All groups share one centre, and each spreads out both ways along 13 directions, with some noise.
Some rows, each with its group after it:
[  4 -19   0  11  16   1  12 -22   4   0   6 -10  -6  21 -13  18   8 -29
  -2 -13  12 -13  -6   0 -17  10] => Y
[-35  16  -5   0  14  21  -1 -40   3   8   1  10   7  15  -1  16  14 -10
  -7   9  -1 -13  11 -33 -11  17] => Z
[  7   5  -6   5 -12  18   5   4 -10  -4   5 -20  -4  -7   4   1 -12  13
   6   9  -4   9  -1   6  12  -3] => G
[  9   7  11   5   4  15  -2 -22   5  16   1  -8   6   8   8  22 -23  -7
   9  33 -14 -19   0  -7  -6  11] => B
[-17 -11 -22  26  -5  13 -21  25   9   6  -9  -2 -13  -6   2 -13   0  -6
  16   8  11  15  -5  -4  30 -16] => B
[ -8   6 -12  13  -8  15 -16  10  12 -11  31 -12   6   8   5   9   2  11
  14  12  -2  -2   0  -2  12  -9] => G
[-19  24   7  -8  10   0  -3 -12   9  -1  19  24  12  13 -13   9   1   4
  -4   1 -13  -9  -6 -10   0  19] => R
[ -1 -12  -4   5  18 -10   5 -34  -9   0  -9  -1   4  33  -8   6  -7 -14
   5  -4   0 -22   2   0 -13   2] => Y
[  0   7  13   0 -10   2 -17  -4   0 -14   5  -6  11   5   9   0 -29   2
   4   3 -13  -9  13 -12  -3   3] => Z
[  6 -16 -28   6   1  -6  23   6  -4  13  10  -9 -20  15   2  18   6 -11
  15   4  36  -3   2  18 -16 -11] => Y
[-13  11  -6  -7  10   8  10 -33  13   9  -7   9  14   4  -7  13  14 -17
  -9   6  -5  -5   4 -18 -14  12] => Z
[  4  17   2  -9   3   2  -4  -9 -21  -8  10  -2  -3  12   7   2  19  14
   5   0  -7   5  -1   2 -13   1] => G
[ 12  14  24 -10  -9 -24 -16   2 -13 -11  -1  21  14  12  14  -5  10  12
   3  -7  -8 -10  -2 -16 -15  -2] => B
[ -2  10  20  -5 -12   4 -12   8 -28   6  -5  25  -8   8  -1 -11  -3  24
  23  20  -5  -6 -10   3  12  15] => Y
[-26  20 -15  -6  11   7   1  -8  -1   1   0   5  -1  -4  12  -8  33  16
 -13   0   5  10   8  -9   2 -10] => Z
[-30   0  -3   7  -2  15  -6 -16  -3   6 -12   8   1   9   2  -7 -16   4
   3  12  12 -13  11 -15  19  10] => Z
[ -5  -7   6 -15  -8 -22 -39  23  13   6  -9  26  16 -18   2  -4  16   8
  -5  -9 -21  16   8  -6 -17  -1] => Z
[ -8  -1 -15   0  10  -2   3 -12   3   8  -2  -4  -5   8   5  11   5 -12
  -2  -3  13   1   9  -2 -12  -3] => Y
[  8   0   4 -13  -7   2  16   1  14  16 -18  14  10 -16  -6  -3 -12  -5
   0   9   3   1 -14   1  26  11] => Y
[-17  -1 -17  15   0   2  -7  -7   0  28 -22  15 -12  -3  -9   5 -19   1
   3   7   5  15   9  13  -3   8] => B
[-14 -25 -16  13 -15   3   4   9  -4   4  -6  -2  -2   2 -11  -3  -6 -12
  14  12   6 -12  17  -4  -7  -7] => R
[  4   1   4   7   5  14   7 -31  24  20  -2  -1  27   1   6  23 -12  13
 -16   8  -1 -17  -8 -13  25   9] => Y
[-11   2  -3 -13  11   2  13 -28  18  -5  -5   2  25  -5  -6  -7  18  10
 -21  -4   0   0   8  11   3   4] => Y
[-16  -5   5 -21 -18   3  -4   3   4 -15   7   2  15  -4   4  -3   4  -3
   3  -3   5  -5  15 -14  -4   6] => Z
[-22  33  -7  18   3  11 -26 -27  13  -8   7   7  15  27  19  -3  13  10
  11  20   7  -4   5 -17  10  -7] => Z
[  3  -9   1 -11  -5   9  16  -6  -8   6  -9 -17  -4 -19  13  -3   0  15
 -12  13  10   2  24  18 -11  -1] => Z
[ -8  14  -2 -28  27   1   6   9  13  12  20   3 -16   6  12  10  -6 -11
   8  23  24  -9  -7  18   4   9] => G
[-26  32  -9  11   8   8  13  -1   1  -6  16  21 -15  16 -24  -1  13 -18
  11   1   5   1 -19 -13   5  11] => Z
[  6  12  -9 -15 -11  11  26  15   2   9  -4  -2  -3 -26   3   6  15 -13
   1  13  -2   9  -4 -17  -3  -7] => Z
[-10  -2 -13  25  -1  10  10  -7   8   4  -5   1  -5   4 -16   1 -15 -19
   2  -5   5  -3  -8  -9  18   2] => B
[ 14 -20  -5  -5 -20 -13  -1  21   6  -7  -6   8   5  -2  -3 -10  14 -14
  20  -7  15   4  -9  -4   6  -9] => R
[ -6  43   1   6 -19  11   5 -11  -9 -22  -3   3  12  -4   1 -13   4   6
   1   9 -23  11   8 -22  -8  -5] => G
[ -5  11  -1  17  15   6  -4   5 -15   2  11 -11 -31  11   9   7  -1  -7
   8  18   4  -2   6   7 -19  -3] => R
[-10  -9  12   4   9 -24 -33  21  -8  12   8  25 -14  12  -6   8 -22  -1
   5  -7  -7  -8   0   6 -14  13] => R
[ -7  18  -3  20   1   7  -4   4  15 -19  37 -19   9   2   2   6  -6  17
  -8  16 -17  -6  17  13 -11 -13] => G
[ 13  13  -2  -2  -8  -1  21   0  32 -30  18 -14  12  -6  -8  -8   3 -25
   1  -2  11  13   3  22 -13  -6] => Y
[  8   7   3   3  -4   3  11 -14  16  -1  -1   2  12  14  -9   0 -42 -19
  19  25   2 -18  -6   8  15  10] => G
[ -9 -15 -13   2   9   7  -2 -18  15  10 -11   2   5   6  -7   6   1 -20
   3  -2  10  -1  -2  -1   8   5] => B
[  8  44  15 -30  24  -8  10  -8   4 -29  19  -7  -7   5  17  -6   5  -9
 -12 -16  12  13  -7   8  -9   6] => R
[ -2  17  -2 -10 -10   5   9 -26  13  -9 -12  10  25   4   0  -9   1  -4
   4   3   7   0  -4 -14  20   5] => R
[  9   4   8  13 -28  10  12  23   3 -18  18 -12   6 -18  -3  -9   1  11
  -1   5  -7  -2   1  -4   7 -11] => Y
[-24   7 -24  26  -2  20 -15   6  14  -2   1 -11 -10  -6   2  -6  -4   0
   1   6   7  21  12   4   9 -11] => B
[  0  -7 -12  34 -13  15  -8  17   8  28   8  -1 -16  -3  -9  28 -25  -3
  15  24  -8   1  -5   4   0   3] => B
[ -9  18   9  27  16  -5 -20  25  37  -2  39   6   2   5   3  14   0  -3
 -10  13 -12 -16  -9  -9   1  -7] => G
[-14  25  -4  -6 -14   6  -6  -1   3  -6   7  12  16   3  12  -7   8  25
   6  16   1  -1   4 -12  16  -5] => Y
[  4   8   4  -4  16  13  23  -1  -2  10  10  -7 -17   1  -4  11  -8 -10
   0   7  10  -9 -21   1  16  12] => G
[ -2  13  -7   7  -7  16  25   8 -10 -15  21 -22   5  -1  -1   1 -24   8
  -2   8 -13 -15   1 -12  19 -10] => B
[ -9  -7  -6  21  -8  23  19 -18  17  10  -7  -6   0   1  -8  11  -7 -22
   3  15  17 -12   3 -13  10   7] => Z
[  3 -17  -7  12 -32  19  21   5  13  -5   1 -27  13 -32  -4   2 -18   9
 -15   8  -5   1  29   5  -7  -8] => R
[-19  -4 -21   1   3  10  -7 -13 -15   4  14   0  -7  23  -2  15  35   5
  13   0   9  -2   1  -7 -13   1] => G
[-20  26 -15 -18  10   0  -6  10  14  -1  25   9   0   8   9   9  20  -7
  11  23   0  -3   2 -11 -14  -4] => G
[  7 -20   5 -25  -6 -13  -1  31 -29   8   1  12 -18   1  -2  -5   9   6
  19  -2   7  -4 -12   7   3   2] => Z
[ 12   7  -2 -10   7  12   1  -8   6   0  -3 -25   3 -12  24   3  -2   2
  -6  13  -2   7   9   2  -3  -9] => R
[-11  24 -13  -1  -8  10  -1  14   9 -20  21  -6   1  -7   1  -9  10   8
   6   7   0  19   4  11   2 -11] => B
[-17   7 -14  23   8  13 -22 -11  -3  10  -8  -6 -16  10   9  -3 -17  10
   8  18   3  11  16  17   2  -3] => B
[  7   3  10  -1  -8   5  -8 -19  10  -4 -11  -6   3   6  15  -4 -17 -10
  17  23  16  -1  16  16 -10   7] => B
[ 26  -8  12  -8   6 -15   9  -8   1   3  -7  12   5  14 -14  -3 -11 -12
  16   6  -2  -5 -19  25  -1  12] => Y
[  5  -2  17 -18 -26 -11   8  13 -13   7  -2  15  -3 -10  14   1  13   7
   3   6  18  -6  17  -7 -30   4] => B
[ -1  11 -11  -2  -4  23  36  -9 -25   6  -7 -19 -16 -14  -5   6   1  -1
  -6   5  -3   7   7  -6 -11   1] => G
[-31 -18 -17  -4  15 -15  -3   8  10  17  -4  24   5  -6 -13  -7  31  10
 -18  -9  -1  -2   6   4  -1  -5] => G
[ -7  24  -2  -3 -15   0 -11   0   2 -13   0   4  10  -3  13  -6   5   0
   6   8  -8   9  16 -16 -15  -8] => G
[ 24   4   4  -9  -1 -11  -1  26  -6  18  -3  -2 -16 -14  14  13 -15  -2
   4   5  -3  10  -7   6  -8  -6] => Y
[  8   9   4   1 -11  -5  -2   3  -1 -14   6  -8   7  -5   7  -8  -5  12
  -1   4  -5   7  15  15 -14  -8] => G
[ -8  27   3 -11  22  -1 -17   7  15   3  -2   2  -8  -2  20   0 -16 -19
  -1   2   1   6  -8 -21  13   1] => R
[-10  16  -6 -23   3   2  31   1 -20   3  -3  10  -1  -9  -7  -9   2  10
  -7   7  -7  -6  -2  -5   9   0] => B
[-13  -7 -10  17  -2  -3 -18 -13  -3   1  -1  11  18  17 -13  -4   1  24
   3   7 -19  -7   7   9   6  -6] => G
[ -5  36   8  16  13   8  11  -2  -8 -14  29   0 -25  14  -3   6  14  -3
  -1  -2   5   2 -12   2 -13   8] => R
[ 23 -14   4   2  -1 -12  13  14   5   3   2   4   1   1 -14   5   4 -14
   8  -4  -2  -5 -23   8   2  -1] => Y
[ -1  39  16   5 -27  19   3  10 -17 -12  13   9 -18   8   3  -7 -23   1
  33  31   8  -3  -7  -1   8  17] => Y
[ -2  15 -10  -5  -7   1   4 -13   6  -6  -4  -1   4   0  15 -15   9  14
   6  20  21  13  18  29  -5  -8] => Z
[-22  26 -22   5   1   5 -16  -6   7  -5   1   7   0   9  18  -6  25   5
   6   6  17  15   8 -12   4 -16] => Z
[ -8   7 -13  17 -20  26  17   4  11 -18  27 -23  -1   3  -4   4   8 -12
  17  29  10  -6  13   1 -10 -10] => R
[ 28   4  -2   6   1  -3  28  12  -6   6   0  -4 -13  -3  -6   2   6  -9
   7   7  -1   0 -27   8   7 -10] => Z
[-16   6  -6 -11 -13  10   7 -19  15   0   6  14  38   1 -17   2  -9   8
   4  26 -25 -17   7  -8   6   9] => R
[-20  -5  -4   9  -8   5  22  14   0   1  14   3  -9  -7 -28   3 -24 -10
  -3  11  -7 -16  13   5 -12  10] => R
[ 17 -12   8 -14 -12   6  40 -16   4  -6  -4 -12   9 -10 -11  -5 -14   3
  -7   3  18  -6   5  31   6  12] => Y
[ -8   3  -3  -4   3  23  -9   2   7  -1   6 -26   1 -13  26   2   4   6
  -2  24  -1  -2  18 -11   0 -10] => B
[ -6  -8 -15   3 -19  14  -2  19   3  21   5   1  -4  -4   0  14 -19   3
  25  34   3  -8   3   1  11   0] => B
[ -7  -5   0  15 -12  -8 -21  22   2  12   6  24  -2   0 -11   7   3   7
   8  -1  -7   0  -8  -8   2   4] => R
[ -7 -16  -7  13  -6  19  -9   7  15  10  13 -19  -3  -8   7  18  -3   0
   1  16   3  -3  14  -1  -8  -2] => R

New rows. What belongs after each?
[-16   6  -5   8  -6   3 -14  19   3 -14  27  -1  -9  -5   4   0  30   9
  -2  -7   8  10  10  -2 -15  -7] => Z
[-20  -8  18  -7 -12   7   4  -7  -1 -13   3  11   9   4 -17 -12 -18   3
   5   5   5 -18  12   7   6  23] => Z
[ -3  16  -5 -29  -6  -2   2  -5   1 -18   4   9  22   1   1 -15  11  13
   6  -1  -3   6  -3   5  16  -1] => G
[-12   0   2   4  -8  -2   7   8  -9  -7   7   5 -19   1   3  -7  29  -3
   0  -8  29   3   8  -2 -14  -2] => B
[  7   9  17  26  -9  10 -23   0  20  -9   3  -5   2  -2   2  -2 -17  -8
   8  16 -12   7   2   4  -1   5] => Y
[ 34  14  23   4 -25   2 -11   9  -5 -12  -9 -11   2  -6  21   0 -19 -13
  16  -1  -6   8 -13 -25   4  -3] => G
[ -6  -4  -3   5 -13  -7  11 -15  -9   1  -8  27   5  21 -23  -7  14  -3
  18   0  11  -9 -13  -3   6   9] => R
[ -3  -2 -21  -8 -25   6  25  -1 -11  -5 -11   7  14  -2 -29 -14  -6   3
  21  15 -10   4  -1  12  13  -3] => G
[ -3   8 -11  -8  -5  -5  27   6   7  -2  -5  13  -5  -2 -24  -7   0 -27
   6  -7   9   8 -13   1   4   5] => Z
[ 20 -13  15  -4 -11   7  20  13  -6  18  -9   2  -6 -18  -4  -1   0  10
   5  30  -4 -10  -7  19   3   5] => Z
[ -1   9   8  13 -12 -10  23  -6 -13   1 -30  25 -12  -6 -20 -19   4 -13
  -1   2   1   6   3   7 -20   6] => G
[-14  -9   6  20   9  -6 -25 -10   8   4   1   5  -2   3  -3   4   3  11
 -18 -11  -7   4  16  10 -21   4] => Z
[ -7   5 -17  -8  -7  -1  32  -6 -22  -8 -21  10   2   3 -12 -28  42  -7
  10   6   1  -2  -6 -14   4 -18] => R
[-14   7 -20 -12   0  12  13   1  12   7 -16   6  13 -10  -9 -13 -14  -7
   5  15  -7   2 -10  -9  36  -2] => B
[-14  23  -3  15  -5  17  -4  -7   3  12  -7  18  -1   6   3  -1   1   3
  18  36  -1  -7  -8 -14  20   3] => Z
[-10  13  -7  -9  -2  14  11 -35  19  -4   7 -15  22  -4  19   1   0  27
 -17  12  19   2  27  22  -1   1] => Y
[ -3  -2 -18   6  -1  -3  11   0   4   8 -16  -6  10  -9   5  -1 -13  -3
 -10   2  -6  -3  10 -18   5 -16] => Y
[-16  -6  -6  -9  13  -5  14 -11 -17  18 -22  19  -6  -1  -7  -4   9   2
 -14 -11   0  -7  -4 -14   7   6] => B
[ 15 -11   5  -1  -9   7  14   8 -14  11 -12  -2 -27  -4   2   7   5 -25
  13  -5  25   6 -13  -7  -4   7] => G
[ 12   8  17   9 -11 -18  17  -6   9  -6 -21   9   3  -6  -3  -7 -25 -33
  -4   9   0  -7  18  -2 -31   1] => G
[ -6  14  -8 -12  10  -1 -22 -24 -12  15 -18  -2   0   8  27   7  -1  12
   0  13  -4   9  24  -1 -21  -3] => Z
[ -1   9  -1 -19  13   6  19 -34  -6   7 -21  -7   5   1   9   4 -21  -7
 -11   6   0  -8  16  -7  -7   8] => G
[ 20  26   7  19  10   5  20  -7 -13 -12   4 -12  -5   9   2  -8 -29   8
  -2   9 -12 -10 -15   7  20  -8] => Z
[ 16 -12  13 -13  -5  -8   8 -12   1 -24   8 -12  12   3  -2 -10   8   5
  -3  -8   6  -1  12  29 -17   2] => Y
[ 19  -4 -14  23 -12   4   7   1  29  17   4  -6   7   1   4  14 -21  -5
  13  25  16   0  -3  22  13  -9] => Y
[-10   8  -4 -23 -20   7  23  19  -9  -6  -5   4  -9 -16 -11  -5 -29 -25
  13   2   5   5   7 -14   1  13] => Z
[ -1  36 -15   9  -8   5   4   0   9 -14  -6 -14   6 -11  16 -13 -21  -3
  -5   5  -3  17  10 -10  11 -19] => Z
[  9  20  12  26  -2  -3  -7  16  -5  -4   9   6 -18   3  -1  -2   5   0
   5   6  -7   7 -11   2 -10  -4] => B
[-21  14  -4 -12   0   4   5 -25  -4 -18  16  11  -1  34  -6  -7   9  -3
  23   8  32  -9   6  14  -5  15] => Z
[ -4   5  -2  -4 -20  -4 -15   8  16 -29  11   0  18   2   7 -15  14   1
  12  -1   9   8  11  -1  -2 -10] => Y
[ 20   6  24  24   2  -1  -7 -13   1  -1  -5  -3  -4  11   6   8 -21 -11
   1  -3  -2 -11 -13 -12   5   8] => G
[ 12 -14 -12  -6 -12 -15  25  20  -4 -12  13  -5  12  -8  -8 -11  23  12
  -5  -7  -2  -2   0  13  -2 -24] => Y
[ -1  21  15  28 -12   1  16  -1  28 -12  -1  11   1  -3 -13 -11 -28 -28
   1  14   8  -9   0  -3   5   6] => G
[  9  16  -2   4 -12   0 -15   1  15  -2  -4   8  19   3  18  -5  12   5
  17  21  -3   1  -7 -11  13 -14] => Z
[-23  16   0 -12 -14  21   0 -14   5   8   9  21   1  10  -3  10  23  -7
  28  42  14  -9   6  -8 -14  19] => Z
[-23 -17  -8 -14 -21  13  -2  23 -10  -2  -7  -8  -6 -18  15 -16  -3  11
   1  -1  22  -1  21 -17  17  -6] => Z
[  7  -8  13 -24  -6  -3   8 -27   6 -16 -11  -8  13   4  17 -10   5 -12
   4   3  27  -6  21   6 -17   6] => B
[ -4  12 -18  26  11  -4  13 -14  19  -1 -10   8   0  12 -19  -2  -8 -32
  -3 -18   6   5 -16 -14  17  -3] => Z
[-19   7  -2  12   7   1  -7 -23 -14  23 -31  27  -5  10  -6  -1   0  -3
   1   9  -9  -5   1 -17  -5   7] => G
[-12  -9 -23  31  12   9   4 -17  11  27   0  -5  -2  17   3  28  -6 -14
  -2   6  10 -18   0 -22   7  -6] => Y
[ -3  23   1  18  17  -1 -10  -2 -22  23 -12  15 -25   7  -1   2 -20   7
   3  17 -19   6  -8  12  -6   5] => Z
[-10   0   6   5  20  -1 -19 -26  11   5   2  15  11  12  -4   7  26   4
 -11  -4 -13  -5  -7  -8  -2   8] => Y
[ 11  -6  -2  14 -14   6  17  11  -3  10  -7  -9  -8 -13  -7  10 -11 -19
   3   9  -9  -1   2 -13 -13  -6] => G
[  9  10   2  10 -11   6 -18 -11 -16  -5   8   5   0  33   0   5  -5   5
  36  15   0  -5 -17   4   7   7] => G
[ 11   8  -8  -5  -7  -7   9 -21  20 -20   7  -9  25  15   3  -7 -10  -4
  10  10  11  -2  12  24  -6  -7] => Y
[  4  13  12  12  22   5  15 -25  -4 -14  15 -17   3  11  -3  10   9  -4
 -25 -18 -14 -13  -4 -17 -13   0] => B
[ -5  10 -17  10  -2  -7   6   1  12  -3  -3  10  14   1  -8 -17   8   8
   3  15 -11  -1   1   8   9 -18] => Y
[  5  -3  11   2   6 -12 -21  14  -3  -1   1 -12 -20  -4  18   2 -40  -1
  -5  -3   8   7  23  20 -21   0] => R
[ -5  -9   6  -8  21  -5   1   0  -7  23 -14   9 -24  -2   6   1  13  -5
 -11  -8  23   3  -6   1  -1  12] => G
[-21  35 -10  -6 -12   7  -9  19   7   6 -18  20  -8 -25   7 -25  -5   9
   6  26  -1  28  11   8   9  -4] => Y
[ -2   6 -30 -26   9 -22  20   7 -11   1  -4   2  -6   5   4  -8  14  -3
   2  -3  12  10  12  14 -20 -22] => Y
[-20   4 -11  -4   4   7  -6  -9 -16   9 -12   9  -4  -2   3  -1  25  10
  -7  -7  -2   9   6 -18  -4  -1] => G
[ 14  -1  12 -10  -4  -4  -1  12 -16   5   0  -2  -9   2   8  15 -10  -8
   4  -8  -5  -8 -10 -23  -6   5] => Y
[ 17   7  11 -19 -13  -3  28  -2  -6  -9   6   0  19  -6  -4  -3  -6  11
  -4   0  -7 -13 -11  -4  14   2] => Y
[ 15   6   9   7 -12  -1  23   6  -2 -30  22 -10  15   3 -13  -7   6   2
   0  -1 -14 -14  -8  -2   0 -11] => Y
[ -8  25  -6 -20  -8   3  -7  -5   1  -1  -9   5  -7   4  17   0 -21 -16
  18  12  21  10  14  -5  -7   6] => Y
[  6  14  -5   7   6  -1  -4  -7   1  28 -14   8   4  -2  12   7 -20  20
  -1  24 -14  -1  -1   9  11  -4] => Y
[  9  11   2   5 -24  14  -5   2 -22  -3 -22  -2 -12  -8   7 -16 -10  12
  16   6   8  22  -1   8  14   2] => G
[  1  24   4   9  17   9  -4   8   7   3  20   4  -4  17  -8  15 -12 -25
  20  34 -25 -22 -27 -19   7   2] => R
[ 15   4   4  -3   6  -7   4 -10  16  -8  -6  -6  -1   2  -5  -2 -18 -29
   6   3   3   9   4  19 -17   4] => Y
[-28  -3 -22   0 -16  14   3  -7 -16   2 -19   9  -9 -10  -7 -17  31  14
   0  -9  14  23  12  -5   4  -1] => G
[  4  16  12   1 -25  12   5   7 -17  -7   3  -7   2 -10  13  -6 -23  25
   3  17  -6  -7  10  -6   9  -3] => Y
[ 23  11  16 -10 -10  -3   8 -16  30 -25  13  -4  35   4  -3   1  -9 -11
   0  -2  -3  -5 -11   5   6   6] => Y
[  0  48  14  -8   5   5  26 -33 -11 -22  12  -6  11   7   4  -4 -15   9
 -14  10 -16 -11  14   0 -16   7] => B
[  3   5   2  -3  -3   4  18  10  -8  20 -34   8  -8 -33  -3 -11 -14   0
 -16   0 -17   9  -5 -11  16   0] => G
[  2  18  12  -4  -8   6  -6   3  -2   5  -3  14  -7   4   1   2 -19 -14
  19  13   3  -1 -11 -13   7  16] => Y
[  5  23  -2 -13  -3 -13  -8  -9  -4 -34  13  -6  10  28   3  -4 -31 -20
  18 -17   2   3   3  -8  -8   2] => Z
[ -6  -1  -2   4   1  15  -9  -8 -14   7 -12  -8  -6  -7  11   2   8  16
  -9 -11  -1   9   0 -17  14   0] => G
[  9   1   3  25   4   4   5 -11   9  24 -29   5   8 -15   5  -9 -12  17
 -11  24 -13  -3  -4   9  22  -7] => Z
